The rows are grouped in 2 different ways at once. Each group adds its own fixed numbers to the row, and there is some noise. The rows also spread widely along 7 directions, which tell nothing about the answers.
In the rows, 128 means zero.
Some rows, each with its group in each grouping after it:
[102  85 142 108 109 133  91  78 100  56 118  77 143 135 129 102 111 157]  j970 G
[ 76  80 151 147 140 106 139 165 171  96 128 128 144 122 174 136 139 146]  j769 G
[127 133 105 108 154 111 117 102 146 152 134 153 140  84  99 138 143 137]  j56 Z
[157  95 104 105  47 175 174 135 167 180  76 181  87 133 146 106 188 100]  j616 J
[105 165 108  92 129 134 115 102 126 116 115 100 129  93 105  87 104 118]  j327 U
[113 105 144  97 132 101 148 104 145  95 144 139 148  84 106 123 157 131]  j125 M
[102 110 127 112 135 141 122 129 149 104  98 145 138 141 103 122 150 153]  j616 U
[174  83 101  91 132 108 106  80 123 131 130 121 137 105 138 158 139 101]  j56 J
[145 158 117 127 100 194 134 129 148  99 117 114 130 107 102 103 143 158]  j327 L
[ 84 174  84 120 174  19 180 179 154 181 143 198 128  75  83 134 180 114]  j970 L
[126 136 110 114 145 105 148 130 172 148 135 154 127  79 119 148 164 128]  j125 Z
[ 87  95 150 126 127  86 162 141 180 103 137 128 157  92 163 133 137 110]  j769 M
[110 142  96 155 146 115 128 128 150 167 146 121 137 108 137 156 126 100]  j769 Z
[111 102 104 149 125 144 144 133 132 159 123 182 132 165 102 137 153 114]  j616 M
[ 51  65 133  67 192  58 121 113 104  81 149 167 176 126  55 133 179 168]  j327 U
[ 35 108 139 123 141  80 150 160 136 134 123 165 136 116 103 106 163 125]  j769 U
[106 180 112 123 122 141 136 113 102 134 122 110 128  88  76  82 127 139]  j327 L
[110 141  95 135 105 157 130  98 112 186 104 157 112 131  83 111 145 127]  j616 Z
[ 90 199 144 109  99 102 170 117 187 158  71  90 112  21 159  67  91 139]  j616 Z
[ 99  69 120 134 116 129 145 129 158 120 132 167 141 133 148 141 156 144]  j327 Z
[172 145 104 101 125 185 140 155 236 132 106 168 129 110 123 148 172 151]  j616 Z
[145 120  79  72 129  92 111  60 102 135 162 123 146 103  81 132 140  78]  j970 M
[120  44  92 128  93  58 140  82  67 132 149 130 131 126 144 151 161  91]  j970 L

New rows. What belongs after each?
[107  89  98 159  79 171 116 127 102 172 104 183  89 158 125 106 144  99]  j56 U
[117 180 142 129 131 164 146 143 196  98 100 124 147 102 107 102 117 163]  j616 M
[ 62 104 102 128 161  79 144 162 137 134 131 185 142 140 117 137 146 126]  j327 U
[158 125 117  76 109 164  94  72 119  83 117 102 145 136  64 113 155 144]  j970 J
[ 60  78 147  91 106 129 119  77  77 109  94 144 131 142  57  76 163 160]  j616 U
[128  74 111  73 174 108  90 100 125  67 153 138 162 151  74 155 169 162]  j970 G
[136 147 111  55 121 129  96  88 145  81 120  99 136  94  87 108 137 126]  j970 U
[178 108  90 140  94 168 146 145 148 147 134 163  98 122 129 155 188 106]  j125 L
[112  78 112 131 135 103 160 168 180 140 106 172 119 130 182 151 152 129]  j616 G
[142  92 117 107 121 185 107  86 139 118 119 147 141 145  78 137 170 165]  j616 Z
[143 135  96  68 133 132 146 115 162 132 146 157 140  93 101 115 154  96]  j327 M
[252 171  79 118 127 252  70  94 159 104 126  82 124 152  94 169 135 110]  j125 J
[148 150  67  44 186  83 146 173 216 136 149 179 140  74 119 160 170  96]  j327 U
[156 153  95 122 184 134 119 141 159  92 154 115 164 110 101 170 141 147]  j327 L
[138 146 123 134 166 146  91  85 137  98 147  95 153 107  93 155 125 158]  j125 Z
[117 213 110 127 130 166 139 134 179 168  90 136 119  86  87  99 124 146]  j616 Z
[123 127 125 121 107 175 104  66 105  84 133  80 150 124 112  97  90 127]  j327 M
[ 90 122 149  99 184  98 124 161 188  75 121 168 160 100  97 135 152 183]  j56 U
[160 203 121 166 107 164 145 155 180 118 108  85 104  70 160 119 108 132]  j125 L
[142 117 120 117  82 187 122 102 112 133 110 126  87 123 122  90 145 122]  j125 G
[131 122 111 114  64 145 152 117 161 133 119 155 117 118 133  98 144  97]  j970 M
[192 120  97 114 121 183  89  92 176 121 130 122 130 100 140 158 129 128]  j56 Z
[168 109  70  72 115 160  85  48 105 139 152 137 133 136  50 143 180 114]  j970 Z
[110 143 102 147 150 126 125 151 145 136 128 148 118 129 112 145 137 113]  j125 U
[138  71 111  76 121 118 105  57  71 140 131 152 131 127  66 124 173 120]  j56 J
[157 119  85  71 120 146 124 127 169 115 127 136 124  99 147 137 143  95]  j327 U
[ 92 112 134 161 103 178 116 143 124 107 109 153 113 162  96 109 155 148]  j125 U
[145 136  76  91 130 164 112 109 109 156 133 139 112 130  97 110 138 104]  j327 G
[137  58 130 122 131 147  84  89 113  81 128 109 136 132 156 141 118 148]  j56 G
[153 138  73 140 142 159  93  96 134 159 154 107 141 128 111 167 131  95]  j769 Z
[126 100 111 129 148 150  95 125 139  84 133 138 146 170 101 150 146 156]  j970 G
[108 141 121 126 138  83 135 106 158 151 119 128 130  53 150 124 107 129]  j56 Z
[109 136 127 121 141 117 158 138 176 124 114 153 148 105 116 124 138 132]  j616 M
[130 125 117 151 100 177 131 128 154 130 134 124 133 136 134 123 134  92]  j769 M
[116 187 114 142 133 137 150 157 184 161 116 171 118  87 115 102 114 114]  j56 M
[ 62 153 128 164 158  94 126 116 103 139 146 112 159 119  91 112 106 109]  j769 M
[ 96 152 168 118 144  97 134 119 147  76 111  99 152  48 106  97 121 192]  j56 L
[121  85 145 135 102  92 169 136 146 104 129 126 123  80 165 140 161 135]  j125 L
[136  63 114 124  98 151 124  88 122 137 139 157 111 128 123 147 178 123]  j125 Z
[111 142 117 120 113 106 135  97 155 150 125  85 131  61 161 118 114  97]  j769 Z
[123 126 125 131 113 144 135 126 184 140 111 156 118  86 144 127 134 142]  j56 Z
[119 160 143 160  84 181 155 146 144 118 103 136 100 106  96  91 159 161]  j125 L
[119  91 103 133 152  88 127 126 121 104 155 155 161 143  90 167 178 142]  j970 L
[ 44 111 164 151 171 111 127 165 142  70 122 173 154 152  70 129 167 194]  j125 U
[143 135 111 113  83 133 147  94  99 155 125 125  94  77 101  98 163 106]  j125 L
[117 143 109 174 108 180 124 133 157 161 125 129 122 138 126 135 136 113]  j769 Z
[159 147 127  67 139 195 103 128 172 110 113 161 114 100  68  95 163 170]  j56 G
[163 113  93 105 109 147 118  93 159 163 126 146 114  85 139 137 141 108]  j56 Z
[130 139  96 104 131 153 118  84 124 166 115 150 130 120  61 123 158 138]  j616 Z
